The rows are grouped in 4 ways, from coarse to fine. Each group lies inside one group of the grouping before and may be the whole of it. The rows also spread widely along 16 directions, which tell nothing about the answers.
Known rows, each followed by its group in each grouping:
33 -158 -72 141 112 -72 27 185 -95 -23 2 343 -80 193 -45 2 25 80 5 -15 -8 75 -9 -182 112 210 7 -105 -120 46 => q456 puset q828 q768
103 -14 74 132 5 19 196 103 -360 47 -333 129 -136 -251 -195 310 133 -162 -122 -88 -144 -347 -214 -42 -168 -136 95 -11 -207 -134 => q196 pize q281 q29
-94 -61 -160 -86 26 -172 13 128 4 58 -176 19 -86 91 -105 70 -54 -68 41 -135 24 -18 15 -13 -67 -18 -20 6 16 -162 => q196 Feb q444 q272
138 116 -82 4 -11 295 -82 -26 -68 -48 -271 51 -4 -176 2 101 110 3 -353 113 -101 73 48 -68 13 132 124 -29 35 -46 => q456 puset q419 q572
-254 -178 -207 50 -28 -69 66 -202 83 62 -50 -86 23 -15 -34 139 -83 47 -150 228 88 433 -105 111 194 68 -178 18 -196 73 => q196 Vot q780 q393
38 -20 6 -187 7 -28 56 14 233 -53 -99 -93 50 45 -100 127 123 -75 -26 -25 134 48 63 -131 32 69 -141 57 61 -197 => q456 Tiba q322 q935
-324 31 -93 -146 -128 97 23 -414 348 77 -126 164 65 -5 224 -13 -146 10 -243 109 337 179 16 202 190 0 -219 345 188 -17 => q456 puset q333 q174
168 -16 -82 -208 129 -324 -11 250 -202 86 -55 -7 150 61 58 -146 -43 56 27 24 103 -50 133 77 -19 -192 -87 -5 -89 -33 => q196 pize q32 q641
90 56 -65 -177 89 -308 299 -143 -154 125 -99 249 107 38 -186 -62 -9 124 -186 -30 26 261 1 166 5 0 -33 91 5 -40 => q456 puset q419 q473
-87 -60 -11 -109 91 26 40 -68 -51 -10 -164 132 -141 50 -34 115 70 64 -106 -97 149 -91 57 70 12 8 -130 -135 -82 -79 => q196 pasi q528 q823
74 19 -59 158 -47 -13 55 107 192 7 12 57 273 -21 0 61 -15 -48 18 -45 58 27 24 -166 138 -48 11 219 17 -101 => q456 puset q333 q139
73 -130 -67 -213 45 64 -37 23 83 -10 -256 -205 -157 -65 50 22 99 63 -162 54 83 -91 63 -112 -64 -67 -162 -126 -170 -161 => q456 puset q828 q430
-6 -43 -70 65 113 75 27 -95 -66 -64 103 -7 129 49 -25 177 51 139 -157 89 76 11 -26 -1 250 -19 -55 -156 -75 11 => q196 Feb q444 q317
98 69 -322 -186 1 -45 28 -52 -67 9 -317 -175 -52 44 -149 -25 13 104 -227 -29 -142 -16 -121 -73 -90 9 62 -131 27 -245 => q456 Tiba q630 q670
255 107 -125 54 -33 254 61 -71 186 -18 -120 121 89 -156 121 59 291 136 -200 55 -42 212 -25 -145 120 233 39 67 -106 -81 => q456 Tiba q630 q824
132 -65 43 -104 60 -48 109 -36 -122 9 -134 338 21 -10 72 -150 -54 67 -163 74 109 -147 152 -155 -6 -131 -93 109 -6 -79 => q456 Tiba q61 q897
-28 50 -241 236 -102 58 -19 234 -105 -132 -194 94 212 147 -226 68 145 -240 54 155 -167 92 -315 -384 154 45 90 -96 -59 -95 => q456 Tiba q61 q709
182 84 121 33 3 120 -14 39 -108 -72 -386 -17 47 -36 -48 61 158 41 -189 12 100 0 -149 130 -105 233 -21 -72 -223 -36 => q456 roru q912 q816
-206 -139 -65 -167 191 3 -53 111 -95 -103 72 268 -183 228 -201 33 16 -1 -92 3 31 205 226 -171 80 51 -66 -280 64 53 => q196 pize q281 q509
407 34 -117 -98 64 55 18 -15 -63 104 -81 -230 91 -329 274 140 202 176 -258 160 -2 -176 28 75 122 -101 -44 31 -183 -101 => q456 puset q828 q768
181 -17 48 -147 50 40 -6 40 12 -29 -102 -49 -64 -54 112 11 103 132 -177 16 62 -85 -35 -19 -78 90 7 19 -111 -44 => q196 Vot q780 q393
-124 41 -228 -89 -100 -19 18 70 -25 -34 -388 -162 -56 105 -220 231 151 -267 96 -50 -28 -295 -259 -176 -13 -103 -57 -122 7 -329 => q196 pasi q528 q823
-206 10 -72 -102 48 101 302 -310 346 -32 39 179 -101 88 -179 80 192 229 -204 -313 85 249 -154 -32 58 61 -54 -61 -33 -116 => q456 puset q419 q473
-116 -189 -28 -249 -3 -218 -1 25 127 101 -30 -37 -105 -2 233 21 -52 -62 -60 159 250 -12 -60 114 63 -19 -238 218 -26 3 => q456 puset q828 q768
179 115 52 48 108 125 18 -39 -89 -89 -161 349 143 99 -93 -174 -32 231 -254 -90 57 150 220 -31 -20 162 78 -55 7 3 => q456 roru q912 q816
-288 152 -163 27 -28 122 -164 246 166 39 12 52 161 -228 -18 255 80 -322 -70 -123 30 256 234 97 113 -224 29 148 192 -28 => q456 puset q419 q572
-62 -2 25 -126 37 6 71 -99 -20 -9 -258 -28 -162 20 -137 54 1 136 -271 -113 45 189 -162 211 -170 239 29 -64 -111 11 => q196 pize q32 q641
171 -24 -137 -158 109 -133 14 153 -88 38 68 143 172 -9 132 -187 95 91 -99 197 45 162 161 -121 155 -176 -92 -2 -91 38 => q456 puset q828 q430
-141 27 196 -67 102 63 -58 70 -281 -87 -158 109 -29 -117 -127 26 -182 -36 -405 -108 80 -144 88 173 -220 -216 66 5 89 51 => q456 Tiba q322 q935
113 -110 154 -46 42 -374 209 136 -78 85 -201 -25 161 -13 -187 -69 -156 -17 -7 -123 139 -33 37 64 -192 -183 -113 184 -167 -110 => q456 puset q828 q768
92 113 -35 -64 10 -100 208 -8 300 -14 58 87 101 201 -23 6 238 193 19 -290 107 83 -328 10 59 253 36 85 -30 -111 => q456 puset q419 q572
-243 -64 -184 60 63 -22 -218 206 117 -2 44 142 -20 158 119 -114 -260 96 -97 -183 100 100 117 58 28 40 69 39 124 66 => q456 puset q419 q572
-3 18 184 -51 109 -73 262 -205 267 -105 269 -14 315 154 -124 133 154 217 -87 -133 312 161 -128 100 229 61 -193 31 -65 -18 => q456 Tiba q322 q935
123 100 -57 120 170 -121 -21 365 -163 26 108 -162 184 -126 -86 165 132 130 -111 -296 -59 55 -88 268 -20 -113 145 -137 -212 46 => q456 puset q828 q430
-163 -77 -87 40 22 -185 246 -78 24 135 8 248 17 -24 6 116 48 10 -12 -98 147 31 -143 114 133 -162 -159 126 -138 -39 => q456 puset q333 q139
135 21 63 -180 137 121 -65 16 -131 -52 -132 243 -20 34 0 51 36 6 -135 49 110 -159 375 -110 56 1 -63 -89 129 -87 => q196 pize q32 q641
43 -13 -60 -60 55 -60 75 -50 -74 12 -157 77 63 59 -50 -17 -55 80 -146 -20 79 -96 11 -11 26 -76 -53 -14 -6 -106 => q456 puset q419 q473
5 -70 -140 -171 26 -125 20 -46 -12 39 -130 -28 -63 118 30 66 -16 23 -89 85 101 -117 -89 5 92 48 -116 1 38 -116 => q456 puset q333 q174

New rows. What belongs after each?
-16 -98 -75 -64 18 -236 147 -125 -138 80 -257 45 -16 84 -63 1 -173 77 -107 -29 128 -177 -129 117 -40 -56 -132 58 -70 -147 => q456 Tiba q61 q897
5 79 77 -180 10 121 -36 -21 -88 30 -357 200 -112 -125 51 59 78 -82 -196 10 124 -15 142 134 -115 51 -55 59 9 -44 => q196 pize q32 q641
6 -137 27 -143 117 -172 93 -99 -72 -26 149 57 136 94 -86 1 -126 92 -176 236 117 223 148 -38 161 -9 -121 35 15 75 => q196 Vot q780 q393
1 -236 -68 -35 87 -26 -50 63 79 35 122 143 -232 -29 178 224 9 28 -118 137 68 125 71 -17 179 333 -75 74 5 63 => q456 Tiba q61 q897
-135 -92 -40 -3 11 -23 100 -83 132 -23 61 -182 144 -55 -9 0 -37 127 -227 22 129 126 -168 34 77 -231 -113 30 -180 27 => q456 puset q333 q174
-1 -48 -35 -162 71 -45 48 36 -173 -8 -168 -73 -127 -15 -73 217 154 -71 -86 27 40 -230 -128 8 -9 -98 -81 -149 -86 -136 => q196 Feb q444 q317
-24 117 -187 150 -20 163 -130 119 150 0 -134 -195 46 -104 69 175 99 97 -122 -214 -25 107 -165 177 -11 146 148 -29 -117 -47 => q196 Feb q444 q317
-31 -13 71 16 -111 -11 121 182 133 -47 -276 185 69 17 -103 -135 59 -189 37 -101 65 -81 -111 -333 -166 -183 -28 185 -87 -162 => q456 puset q333 q139
-54 39 -109 -23 45 159 -132 102 27 -12 -30 144 -23 -30 189 135 203 -33 -100 40 106 -29 7 28 184 28 -62 -51 -16 13 => q456 puset q828 q768
21 -25 68 -161 90 -160 -101 -94 33 -45 -99 -490 195 90 -148 30 -359 213 -273 -52 193 79 117 331 -107 68 -43 8 45 -37 => q196 Vot q780 q393
-153 150 -137 -156 -22 77 -98 -150 -212 -20 -371 67 106 46 20 -142 -70 0 -279 158 122 30 -50 177 -13 -166 -58 -65 25 -14 => q196 Feb q444 q317
79 -122 -72 -200 138 -92 89 -152 -298 87 -210 338 -262 18 -50 158 -17 29 -177 147 30 -68 254 27 78 153 -110 -87 61 -76 => q196 pasi q528 q823
85 -32 1 -214 101 -115 123 -108 119 -147 20 -288 181 270 -241 -66 72 238 -129 33 111 226 -152 -74 50 104 -95 -202 -113 -72 => q196 Feb q444 q317
-29 -225 155 -353 59 -30 -4 14 39 -102 -19 -33 -173 56 50 -4 34 -77 -166 290 173 -22 26 -203 -14 10 -177 19 6 4 => q196 Feb q444 q317
-100 -75 -54 29 -6 32 -112 119 -70 -11 -69 18 26 -84 157 41 -75 -64 -175 114 98 -95 -65 30 44 -113 -50 85 -38 38 => q456 Tiba q630 q670
155 -141 57 5 2 -208 100 104 70 44 -288 -60 -9 146 4 -55 -37 121 111 -119 175 -105 -151 11 -133 191 -117 52 -283 -120 => q196 pize q32 q641
104 -25 -44 -51 171 -91 94 159 -43 0 29 199 77 114 -12 -94 87 178 87 -270 116 -239 170 -146 15 -275 -86 -148 -139 -143 => q196 pize q281 q509
-23 82 -50 -21 49 90 -37 -130 -60 -47 -154 -279 163 -91 55 -13 37 273 -381 2 144 150 -243 371 0 -47 -75 -146 -279 74 => q456 Tiba q61 q897
243 182 -105 -188 -103 45 26 -121 -16 121 -441 -150 17 -307 195 -57 11 100 -321 -10 -1 -144 -74 199 -208 -50 86 244 -40 -169 => q196 pasi q528 q823
-151 12 29 -33 1 107 -51 167 -232 -52 -138 40 -25 -184 -132 255 99 -312 -195 163 -52 25 -44 -25 -1 -152 32 -27 1 50 => q196 pize q32 q641
109 -14 -93 -127 50 -54 112 -66 -102 7 -191 47 -11 -38 -214 85 17 7 -234 79 -73 171 89 -74 -15 81 -9 -26 32 -121 => q456 Tiba q630 q670
-148 20 103 -354 -70 -70 71 77 112 -174 -154 -81 0 160 -204 -164 33 -167 -175 6 83 -32 -280 -238 -223 -130 -19 91 129 -120 => q456 Tiba q630 q670
29 41 -204 52 52 -143 22 214 -101 -4 7 176 198 147 -34 -79 -54 -18 76 -132 13 -298 24 -209 92 -310 29 8 74 -178 => q456 roru q912 q816
-317 -203 90 -75 34 81 94 -278 -181 -14 -190 -125 -31 -172 125 -125 -96 191 -431 221 281 23 -244 255 -51 -456 -301 -126 -477 189 => q196 pize q32 q641
-108 -90 -223 -107 59 -77 -7 17 -55 60 73 -38 -45 -78 43 101 -103 -1 -220 85 -20 -44 26 -21 123 -225 -12 32 88 -34 => q456 puset q333 q139
-197 -130 6 91 24 -24 83 -160 39 -12 -177 151 102 98 -129 -15 -98 66 -100 94 201 408 60 80 88 84 -200 -29 -204 65 => q196 Feb q444 q317
53 9 -63 15 58 56 40 62 -69 -25 -4 203 134 -3 24 -5 75 18 -56 49 44 -61 81 -179 132 -168 -33 -19 -49 -36 => q196 pize q281 q509
278 -190 -102 -46 73 -300 78 -95 54 93 49 -57 244 64 44 -69 -287 213 -119 266 111 267 263 -15 196 199 -141 207 10 -25 => q456 Tiba q630 q670
-86 9 70 175 -11 -113 71 120 19 89 -179 186 19 -40 60 46 -45 43 -2 -292 153 20 -175 290 -139 86 38 198 -186 19 => q196 Feb q444 q317
-65 -135 -149 -36 95 -169 49 244 -71 53 -95 33 -157 -4 -40 91 120 -5 39 -184 18 -53 -82 -4 -60 -124 -99 -137 -232 -108 => q456 Tiba q61 q897
-172 34 -406 -40 40 27 -156 -20 42 104 -26 119 -153 58 215 105 -45 117 -177 -53 2 80 -54 210 187 184 63 -20 150 5 => q456 puset q419 q473
-51 -103 -92 -105 188 82 -57 87 -247 -47 -18 165 -145 55 33 160 200 6 -110 87 84 -217 80 -83 189 -156 -166 -348 -99 -28 => q456 puset q419 q572
-54 -149 -10 118 -91 65 -130 114 -74 92 -436 123 -95 -169 293 22 -58 -149 -14 177 183 -139 5 57 -56 -23 -163 158 -256 -12 => q196 Feb q444 q317
-110 -70 -75 -58 7 -1 101 -84 -135 -13 -173 131 -4 40 -78 17 11 -40 -127 145 54 -22 -95 -109 66 -140 -104 -59 -91 -37 => q196 pize q32 q641
48 -43 -70 -35 -13 -71 42 60 179 64 -109 135 135 50 145 -10 3 -52 139 -69 233 -286 156 -169 121 -222 -205 165 10 -233 => q456 puset q333 q139
100 -48 58 -43 31 -112 91 210 70 21 32 21 208 -145 46 16 57 -90 17 -63 131 -151 137 -148 -1 -359 -122 182 -73 -137 => q456 Tiba q630 q670
95 18 330 -58 188 -148 156 231 -107 -89 73 220 213 105 -81 64 262 -2 109 -242 326 -253 18 51 10 -211 -218 -79 -188 -52 => q456 Tiba q322 q935
-1 261 -228 -193 -82 106 76 -87 85 -29 -184 15 150 1 -86 26 260 -88 -160 15 -43 33 -180 -122 91 -134 33 18 134 -200 => q456 puset q333 q174
143 13 53 7 -41 312 -154 164 21 -134 -203 23 -64 -55 189 81 229 -81 -148 141 34 -290 -158 -248 33 105 35 -20 -62 -51 => q456 puset q828 q430
-67 -35 121 -189 -59 -67 283 -138 7 4 -57 2 6 -107 -75 226 281 -170 -129 225 110 104 -387 10 81 -22 -154 133 -149 8 => q196 pize q32 q641
-120 10 -296 -110 4 -255 117 33 -21 77 -241 19 157 130 -207 -165 -65 -16 5 -65 22 183 10 -52 -9 -279 -115 -47 -59 -176 => q456 puset q419 q473
-112 310 -185 24 12 167 -145 -59 45 -30 -126 53 143 74 52 58 -26 138 -231 -300 101 -99 -85 317 49 49 148 -4 204 -79 => q456 roru q912 q816
123 -87 -25 244 43 131 309 -155 -295 38 -120 438 82 -263 -80 174 189 -5 -202 189 -68 -39 22 -236 192 -248 -102 -31 -278 -50 => q456 Tiba q630 q670
-3 -118 37 -132 22 -14 198 -97 102 44 -194 251 51 -51 40 -118 108 1 -19 38 235 -59 201 -213 44 -346 -317 62 -189 -164 => q456 puset q828 q430
-46 -35 -50 7 -24 -53 -65 170 108 -9 -226 26 151 85 -52 -20 -56 -141 65 -14 145 42 136 -103 17 -45 -122 66 -4 -123 => q456 puset q419 q473
73 13 -214 -231 3 -50 0 12 44 63 -238 6 -108 -45 5 80 75 -58 -109 32 -13 8 103 -69 -6 56 -53 48 112 -215 => q456 Tiba q322 q935
-92 16 40 -69 86 -137 89 186 5 -22 178 221 196 35 -78 -43 -22 -72 -41 -139 99 -56 107 -116 55 -353 -7 127 113 -29 => q456 puset q828 q430
11 48 -137 -11 29 317 -198 -56 84 -20 -216 -101 165 -163 272 -46 65 125 -227 94 207 -70 241 31 142 -272 -193 -117 -152 -68 => q456 puset q419 q572
231 30 -91 -93 66 28 156 -52 178 -75 -17 -116 71 104 -136 41 266 235 -139 -47 -34 215 -169 -156 88 248 12 -150 -136 -115 => q456 puset q419 q572
-209 -23 -182 92 77 16 -156 42 -154 59 -132 24 31 17 108 112 -96 63 -97 -18 154 8 19 307 128 -66 -101 -136 -133 71 => q196 pize q32 q641
70 -155 235 -167 92 -88 173 -240 18 -19 -271 255 76 164 -129 -148 -199 112 -105 19 341 -121 381 -110 -23 -89 -311 58 -7 -166 => q456 puset q828 q430
118 -63 164 -25 21 142 -96 69 -54 -120 -256 22 -157 51 -95 51 -211 16 -254 -48 -16 -228 64 -150 -208 269 180 55 146 -67 => q196 pize q32 q641
-184 -178 -202 34 4 -372 164 231 110 218 -4 92 -42 -70 -13 183 -10 -177 266 -209 71 21 22 18 20 -244 -136 200 -125 -169 => q196 Feb q444 q317
-117 1 -19 123 135 281 23 64 245 -126 215 370 -20 30 0 5 134 216 -155 -365 56 102 172 -202 76 -31 66 -99 -4 -8 => q456 Tiba q630 q670
-5 -156 -95 -6 66 45 21 59 143 62 104 -63 -61 -189 286 75 110 154 -145 -8 119 -60 -47 6 111 -171 -119 27 -237 8 => q456 puset q419 q572
147 50 201 263 0 44 65 32 -264 -36 24 173 344 -168 36 106 -69 -29 -282 214 56 -48 -143 81 143 -45 88 225 -65 175 => q456 puset q333 q174
11 -104 -268 -122 -45 89 -55 -61 160 68 -182 -113 -184 -156 96 14 -116 67 -254 116 -108 150 103 -140 -36 81 54 111 38 -93 => q196 pize q281 q29
-30 -151 -293 -6 -90 -12 -1 5 57 98 22 -16 -26 -164 266 122 53 -104 -146 420 -45 119 -187 -152 280 -1 -63 191 -47 33 => q456 puset q419 q572
-52 -221 -237 280 29 -208 116 212 35 95 8 181 -23 106 -36 68 -48 41 161 -140 -27 18 -116 -176 119 2 -32 12 -222 -71 => q456 puset q333 q174
-84 -50 142 -44 28 126 69 -149 121 -100 -63 213 -18 122 57 -87 -57 159 -181 -88 217 -130 -45 -76 -20 9 -43 64 -2 -28 => q196 Feb q444 q272
-39 -18 -70 -67 42 -77 13 51 -75 61 -95 -8 23 -52 -24 227 47 -99 -42 46 81 6 21 119 96 -15 -87 15 -24 -45 => q196 pize q32 q641
261 -6 -17 70 84 -40 140 128 -1 -33 -53 -37 116 -22 -242 114 106 91 -99 -114 -117 93 26 -178 -2 88 100 -58 -105 -126 => q456 puset q828 q430
112 166 83 5 105 80 82 -14 -132 -3 -125 136 38 -76 9 117 204 178 -194 -238 84 -79 -121 270 -59 45 70 -72 -145 -16 => q196 Feb q444 q317
103 95 -205 105 -57 8 15 -93 -20 30 -184 -107 147 -26 56 110 -19 119 -189 15 -10 -40 -291 142 100 149 71 78 -39 -92 => q456 Tiba q61 q709
-108 -36 -203 170 -15 -9 45 -38 -99 69 -158 252 51 17 151 22 15 56 -34 5 116 -115 -184 60 161 -100 -118 10 -183 -39 => q456 Tiba q61 q897
158 89 110 -93 76 49 -33 83 -38 -118 -36 -146 263 -12 -22 -14 96 85 -161 20 137 -34 34 18 21 -95 -35 -67 -95 -11 => q196 pasi q528 q823
70 -53 -130 -137 54 -100 -13 38 -56 33 45 -116 9 -34 44 119 -14 35 -166 178 -19 83 -58 34 110 82 14 42 20 24 => q196 pize q281 q29
-98 14 -98 95 167 -119 140 -54 28 -4 229 334 138 262 -168 150 15 181 59 -261 111 117 106 42 251 85 -26 -92 52 -35 => q196 Vot q780 q393
-22 26 -144 32 -21 -109 160 -81 110 82 -191 106 77 70 -52 22 11 83 35 -183 90 22 -82 36 12 -3 -47 85 -80 -180 => q196 Feb q444 q317
-143 113 -299 -85 53 117 -104 -174 5 5 -56 -105 -2 29 -2 220 64 114 -262 53 8 247 -70 256 206 176 22 -157 82 -3 => q196 Feb q444 q317
-23 -123 -19 -369 42 -86 107 -85 108 -15 169 45 -72 -26 16 0 40 -20 -260 327 25 350 36 -156 113 75 -57 149 121 87 => q196 pize q32 q641
284 -102 -87 -136 189 -303 72 71 -113 49 8 -74 113 141 -18 -43 -20 250 -32 32 119 26 129 74 96 70 -145 -113 -149 -75 => q456 roru q912 q816
41 -92 -59 -112 91 -170 246 -99 -32 131 -30 240 -140 -53 13 94 98 131 -89 -70 53 84 -12 81 25 35 -73 64 -125 -63 => q196 Feb q444 q272
-149 -56 -137 96 -6 37 -21 -24 59 -41 -59 -42 82 29 68 -98 -198 163 -202 -124 87 -142 -149 -17 -7 -213 7 31 -61 -56 => q456 Tiba q61 q709
-68 -90 -53 -74 -9 -26 -33 312 229 22 -212 -75 -187 -26 22 118 210 -130 122 -258 90 -105 -69 -92 -142 -24 -98 -9 -176 -188 => q456 puset q828 q768
-15 -186 16 -179 223 -168 86 37 -6 0 103 -28 -115 71 -74 179 72 140 -67 -126 181 -25 139 81 69 -24 -219 -186 -104 -74 => q456 Tiba q322 q935
-160 52 -21 2 2 127 -99 -24 141 -111 -81 -8 93 183 -90 113 -40 -7 -90 -56 141 86 -37 29 97 190 -3 -35 109 -18 => q196 pize q32 q641
-48 -129 -196 -110 44 19 164 -112 37 94 -49 108 -144 -182 76 50 83 83 -158 15 -9 -21 82 -152 48 -297 -95 5 -131 -137 => q196 Feb q444 q272
